The rows are grouped in 3 ways, from coarse to fine. Each group lies inside one group of the grouping before and may be the whole of it. The rows also spread widely along 9 directions, which tell nothing about the answers.
In the rows, zero is written as 128.
Known rows, each followed by its group in each grouping:
[116 109 114 151 172 165 150 129 139 154 127 130 131 131 124 118 133 135
 138 137 138 127 120 118 105 125]	bena j284 j813
[ 64 132 123 117 104 155 110 112 171 145 101 139 135 125 146 153 104 134
 170 159 140 118 150 145 145 114]	bena j264 j238
[ 99 138  93 157 180 101 143  75 103 145 203 128 148 119 155 177 116 127
  70 142 131 149 126 101 117 132]	bena j937 j279
[ 92  46  68 194 148  80 101  59 168 186 174 104 127 112 110 155 121 103
  87  72 160 154 152 123 129 106]	bena j264 j752
[102 141 119 171 128 120 128 103 118 163 171  98 121 140 207 141 130 140
 112 135 110 115 111 117 122  95]	masig j21 j388
[ 99 135 118 121 155 125 151  94 143 113 145 182 122  95  71 147 124 134
  88 132 164 148 117 145 144 134]	bena j284 j71
[107 187 154 141 126 173 123 159 169 156 128 142 125 140 180 111 125 151
 143 151  82 105  80  90 145  83]	bena j264 j275
[113  82 149 118 122 109 125  66 173  98 172 167  81 120 104 130 109 119
 106  91 121 122 144 178 159  87]	masig j970 j585
[ 99 118 135 134  98 144 119 121 174 150 119 173 123  97  96 125 112  98
  96 128 124 135 117 132 157  83]	masig j970 j571
[ 75 123 128 126  79 127 130 101  85 142 128 104 154 126 196 157 108 100
 116 160 143 147 146 167 131 124]	bena j284 j387
[133 134 154 112 157 120 159  92  97  94 183 153 120 125 148 136 109 108
  79 132 104 144 117 139 129 119]	bena j937 j279
[118 127 138 137 128 142 180 131  53 140 139 144 136  94 131 124 145 106
  59 140 164 179  96 180 119 120]	bena j284 j387
[ 93 120 189  94  52 149 121 120 160 123 169 180 124 114 141 142  86  90
  88 137  99 147 138 188 181  54]	masig j970 j585
[ 92 100 126 115 112 138 148  95 101 124 116 147 126 105 126 141 116 106
 111 147 156 139 150 194 128 119]	masig j970 j571
[138  95 147 131 107 109 116  92 171 111 111 141 102 128 114  96 111  72
 116  87 100 119 113 107 148 109]	bena j284 j813
[104  95 128 104 157 138 137  81 155  94 123 154  96 131 108 127 113 140
 164 116 147 119 153 173 130 132]	bena j264 j752
[ 82 136 101 152 130 115 108  96 157 161 144 125 148 126 155 157 107 112
 110 138 121 130 131  95 138 116]	bena j264 j275
[131 102 139 109 147  86 128  56 150  74 161 162  89 123 104 126 107 100
  99  84 117 128 129 142 147 124]	bena j264 j752
[ 87 125 129 109 122 131 147  94 103 116 134 155 128 105 124 151 117 120
 104 141 161 157 140 193 135 128]	bena j264 j275
[108 108  82 171 164 103 135  88 114 149 112 120 121 107 114 127 143 115
 100 107 157 140 114 121 112 142]	bena j264 j275
[113 112 121 127 156 140 132  98 142 116 102 119 109 148 153 116 119 133
 177 129 121  99 138 135 114 138]	bena j264 j275
[118 114 109 144 190 118 148  82 118 122 176 130 130 132 143 148 114 123
 107 131 119 131 133 110 111 136]	bena j937 j279
[ 59 186 104 150 124 129 131 107  96 164 153 112 148 125 206 174 127 165
 114 176 145 135 119 141 128 119]	bena j264 j275
[118  81 142 118 146 167 149 140 145 148 149 165 143 110  92 122 109  85
  96 126 128 165 141 155 129  95]	bena j264 j275

New rows. What belongs after each?
[ 77 100 117 161  94 122 114  89 143 164 100 106 122 120 163 138 121 128
 149 121 147 130 137 153 137 109]	bena j937 j279
[ 94 120 107 166 147 165 139 139 129 189 120 118 153 123 155 136 122 126
 132 155 131 137 121 105 112 113]	bena j937 j279
[110 115 131 145 122 134 107 110 190 142 104 132 110 135 134 109 116 112
 151 107 105 109 117 105 142 102]	bena j264 j275
[119 114 120 121 192 148 145  97 164 102 145 153 114 136 102 130 116 137
 151 129 129 109 133 112 120 141]	bena j284 j387
[100 109 102 135 165 156 153 125 106 161 180 137 171 121 133 169 103  92
  84 173 131 154 153 115 103 122]	masig j21 j388
[ 73 100  54 174 179 143 130 109 132 196 152 108 185 122 125 180 113 113
 111 167 164 150 159  87  95 146]	bena j284 j813
[119 105 102 139 170 110 118  71 175 109 118 128 112 141 111 123 113 109
 151 110 119  96 135  80 121 151]	bena j284 j813
[107 105  72 190 199 166 182 146  62 198 142 121 154 103 120 136 159 142
  80 156 178 162 108 143  77 129]	masig j970 j585
[108  90  98 169 173 145 144 105 131 162 116 114 123 123 130 123 135 140
 145 122 152 127 128 130 103 127]	bena j937 j279
[ 73 130  97 137 119 128 111 100 138 152 110 113 151 133 168 156 100 108
 144 155 132 123 146 108 128 135]	bena j264 j752
[122 144  95 152 198 139 167 114 102 128  83 148 122 103  95 115 146 136
 121 142 153 129  89 100  99 164]	bena j937 j279
[ 75 114 131 121 100 151 150 110  95 144 146 133 134 112 158 162 116 125
 116 166 158 155 155 204 126 106]	masig j21 j388
[ 88 107 114 164 101 104  79  77 232 162 146 136 115 124 114 143 108 119
 127  95 121 118 129  89 168  89]	bena j284 j813
[ 79 136  86 160 131 102 125  83 115 158 160 124 155 105 139 173 119 107
  71 141 155 153 127 108 133 136]	bena j284 j387
[114 138 133 150 116 139 119 112 166 135  86 134  97 132 147  96 130 131
 153 123 105  86  96 106 138 100]	masig j970 j571
[121 140  97 168 179 115 151  96  82 137 151  92 133 142 187 132 138 128
 112 137 127 117 105  92  96 147]	bena j284 j387
[108 164 161 129 102 144 159 131  81 137 166 142 121 117 185 134 132 130
  82 156 121 147  99 168 133  88]	masig j21 j388
[ 95  90  78 160 174 119 140  89 115 158 156 122 141 113 120 158 126 119
  97 126 164 155 148 143 108 134]	bena j264 j275
[122  89 115 126 140  89 133  56 134  86 114 146 103 111  90 123 119  88
 110  94 147 129 133 138 135 152]	bena j284 j387
[ 93 153 116 184 122 131 122 119 132 186 151 105 119 129 191 128 146 167
 118 124 133 129  89 126 132  84]	bena j264 j752
[123 122 116 165 151 160 128 144 190 159  77 150 117 114  83  92 140 118
 141 115 126 115  81  68 132 117]	bena j284 j387
[ 98 129 107 140 152 128 135 110 112 148 154 126 156 127 156 153 108  99
  96 150 121 144 134 110 119 127]	bena j264 j275
[120 149 145 128 139 131 167 117  75 121 154 148 114 111 150 122 138 134
  78 128 142 157  92 175 128 109]	bena j264 j752
[124  80 138 129 150 192 155 157 134 155  97 145 151 119 109 104 109  83
 136 146 121 146 135 127 109 116]	bena j937 j279
[ 92  54  80 197 142 133 103 115 188 217 148 118 146 107 101 140 123  98
 101  99 148 154 137 102 130  86]	bena j264 j238
[136 116 150 136 143 187 164 175 140 155 103 177 131  95  70  89 140  99
  93 130 136 160  81 127 130 100]	bena j284 j387
[ 78 145 139 139  86 124 101  96 185 148 154 138 122 124 160 151 110 134
 122 127 120 122 121 125 167  87]	bena j284 j387
[119 131  99 118 178 121 128 100 178 106  99 189 125 100  39 124 111  91
 104 119 129 130 107  69 136 154]	bena j264 j752
[ 96  68 150 147  87 132 121  90 159 145 148 116  96 128 154 120 125 135
 142  90 146 132 143 199 149  77]	bena j284 j387
[108 137 136 133 108 127 131  98 141 117  98 152  99 114 128 111 128 123
 123 127 125 107 103 142 146 110]	masig j970 j571
[ 59 113  79 106 186 165 144  95 129 129 123 135 152 133 123 180 104 156
 181 182 177 126 187 156 101 170]	bena j264 j752
[ 93  86 102 175 127 132 134 115 142 186 146 135 142  95  96 139 131 110
  79 113 168 167 126 141 133  99]	bena j284 j71
[ 83 127 115 147 127 167 121 133 185 172 116 147 139 117 109 138 123 141
 143 146 145 132 122 114 138 106]	bena j284 j813
[139 106 131 190 153 157 159 145 109 181 139 104 113 129 160  87 161 142
 112 108 131 136  81 131 104  89]	bena j284 j813
[125  91 115 133 183 139 165  98 113 114 113 152 113 107  87 119 131 122
 123 119 152 140 125 148 109 147]	bena j937 j279
[ 81 136 107 140 133 129 130  97 125 153 172 141 143 116 149 168 110 125
  90 160 135 134 136 131 134 108]	masig j970 j571
[135 153 150 132 145 140 154 137 105 126 136 151 121 118 141 103 132 109
  84 128 106 143  81 123 130 106]	bena j264 j275
[116 121 143 127 114 161 147 146 128 141  93 165 136 104 107 108 119  86
 100 146 121 140 107 135 134 107]	masig j970 j585
[139  89 136 147 133 149 120 122 160 129  54  96 102 160 168  68 122  98
 200 104  89  83 120 100 111 123]	bena j264 j275
[137  72 139 138 168 188 151 150 153 147  91 134 131 137 118  88 114  98
 168 130 108 121 130 111 101 117]	bena j937 j279
[121 132 144 147 136 152 171 126  72 139 140 119 114 124 171 111 153 150
 111 134 149 146  99 184 111 108]	bena j284 j813
[123 133 125 122 168 125 141  91 119  97 117 126 126 145 158 125 104 106
 145 142  99 103 125  88 110 155]	bena j937 j279
[110 167 169 122 129 145 134 117 151 127 224 143 129 152 197 145 103 149
 101 145  82 120 112 116 152  76]	bena j284 j71
[119 153 114 114 176 134 151  88 111  85  92 128 117 147 147 121 124 135
 167 155 125  90 120 104 104 175]	bena j284 j813
[141 102 149 120 150 115 155  91 111  98 199 163 109 121 121 127 111  92
  56 110 105 143 121 154 134 101]	masig j970 j585
[104 128 110 149 158 156 129 120 158 152 121 120 134 145 149 123 122 138
 160 146 121 105 123  89 113 129]	bena j284 j813
[123 155 170 117 137 174 128 137 160 127 135 124 131 171 210 110  96 127
 175 159  52  85 116  78 129 102]	bena j937 j279
[ 48 117 122 111  44 143 109 102 128 148  63 121 151 118 174 160  90  92
 161 178 145 121 174 173 143 121]	masig j970 j571
[149  53 130 144 133 145 172 120  75 121  32 111 103 116 105  61 152  81
 147  98 164 138 116 182  91 150]	bena j284 j813
[108 129 106 168 116  90 132  97  88 155 128 113 137 107 157 133 134  87
  63 116 134 155 102 120 127 121]	bena j264 j275
[ 94  80 110 161 171 171 145 121 143 175 149 113 120 134 144 129 136 169
 159 125 159 132 145 176 105 100]	bena j264 j275
[147  76 129 141 172 109 138  78 137 103 153 118 105 149 134 105 113  96
 123  91 107 111 134 113 114 130]	bena j284 j71
[131 140 168 141 137 163 149 141 125 139 134 132 113 136 177  98 127 135
 133 133  95 121  90 128 126  89]	bena j937 j279
[ 97 121  94 162 178 146 138 114 145 166 148 136 131 119 120 141 133 151
 119 132 147 135 118 121 117 118]	bena j264 j275
[ 80  75  94 136 134 137 132  92 149 149 111 146 141  99  72 154 114 103
 121 130 182 155 163 157 126 138]	bena j284 j813
[129 127 153 143 134 146 164 135 100 144 178 151 117 111 140 120 137 117
  67 131 120 156  96 158 127  82]	masig j21 j388
[ 62 127  63 171 151 139 129 105 118 186 118  88 154 134 179 171 124 149
 158 176 157 115 152 111  95 141]	masig j21 j388
[ 93 133 114 123 118 114 129  98 102 124 108 123 146 124 163 143 106  84
 113 150 125 135 135 125 124 143]	bena j264 j275
[102 101  83 177 178 155 150 122 104 182 142 104 142 131 161 135 135 137
 125 152 143 123 129 121  88 120]	masig j970 j571
[ 89 140 125 124 115 137 131 102 107 122  79 103 119 146 197 124 119 137
 183 150 133 102 132 149 120 141]	bena j264 j752
[108 127  94 152 155 100 143  73  94 122 147 124 122 120 148 146 125 117
  91 136 139 121 126 129 114 138]	masig j970 j571
[111 107 147 106 121 117 137  79 152  92 111 180  98  98  77 127 113 105
 115 109 141 141 127 163 151 124]	bena j937 j279
[129 132 121 146 154 137 152 124 134 130 110 162 109 105  90 107 138 110
 100 126 129 130  89 107 122 122]	masig j21 j388
[ 68 126 107 136 139 158 133 114 158 163 120 159 146 100 102 162 112 139
 130 158 158 147 139 136 135 121]	bena j937 j279
[147  95 133 160 149 139 129 128 151 143  96 115 106 138 142  75 133  96
 140  95  98 108  97  95 118 107]	bena j264 j238
[142  76 149 144 138 147 132 119 174 133 129 137 104 134 114  88 123 101
 135  90 109 119 115 122 134  96]	bena j284 j387
[108  99 119 138 165 161 152 115 113 145 132 115 144 140 161 134 110 119
 150 151 125 129 147 133  99 131]	bena j937 j279
[118  86 132 138 163 201 150 171 135 175 123 122 158 142 144 109 112  99
 148 151 111 137 139 126  97 103]	bena j264 j275
[ 92 127  75 147 177 126 131 102 140 148 124 147 150 106  96 155 119 108
 102 145 152 139 125  88 118 149]	bena j264 j238
[133 164 145  89 182 121 172  98  90  69 170 186 117 112 110 135 120 112
  67 140 120 148 104 142 129 141]	bena j264 j275
[114 145 138 126 108 118 152  95  82  97  76 120 102 123 162 105 140 122
 137 132 142 117 100 160 127 147]	bena j284 j387
[ 97  68  85 147 179 161 126 101 180 153 107 118 135 141 105 135 113 129
 188 133 150 108 169 111 101 144]	bena j284 j813
[116 160 109 121 155 142 147 125 129 111  69 165 130 112  95 120 122  95
 124 163 123 114  99  75 117 160]	masig j21 j388
[ 95 122  84 163 160 142 144 134 105 192 171 131 199 107 125 171 109  73
  47 168 141 177 130  77 108 129]	bena j284 j813
[ 95 125 134 127 125 140 164 107  51 132 146 109 123 128 199 139 133 148
 120 146 160 150 132 214 113 119]	bena j264 j752
[141 106 133 113 172 142 175 108  90  83  84 144 108 124 103  91 133 106
 139 126 145 124 117 152 102 163]	bena j284 j71
[116 149 135 111 158 127 123  97 190 104 175 189 120 123 100 140  94 107
  89 136  84 107 118  78 154 104]	masig j970 j571
[ 85 190 142 100 110 169 143 143  91 122  82 125 153 142 212 134 110 121
 163 201 109 111 118 124 122 138]	bena j264 j238
[103  88 128 120 157 157 142 105 135 126 137 125 120 143 146 131 114 134
 164 133 136 124 161 174 113 122]	bena j264 j275
[107 113 106 142 157 151 153 121 103 142  78 127 146 115 124 125 122 104
 137 153 144 137 126 118 102 153]	bena j937 j279
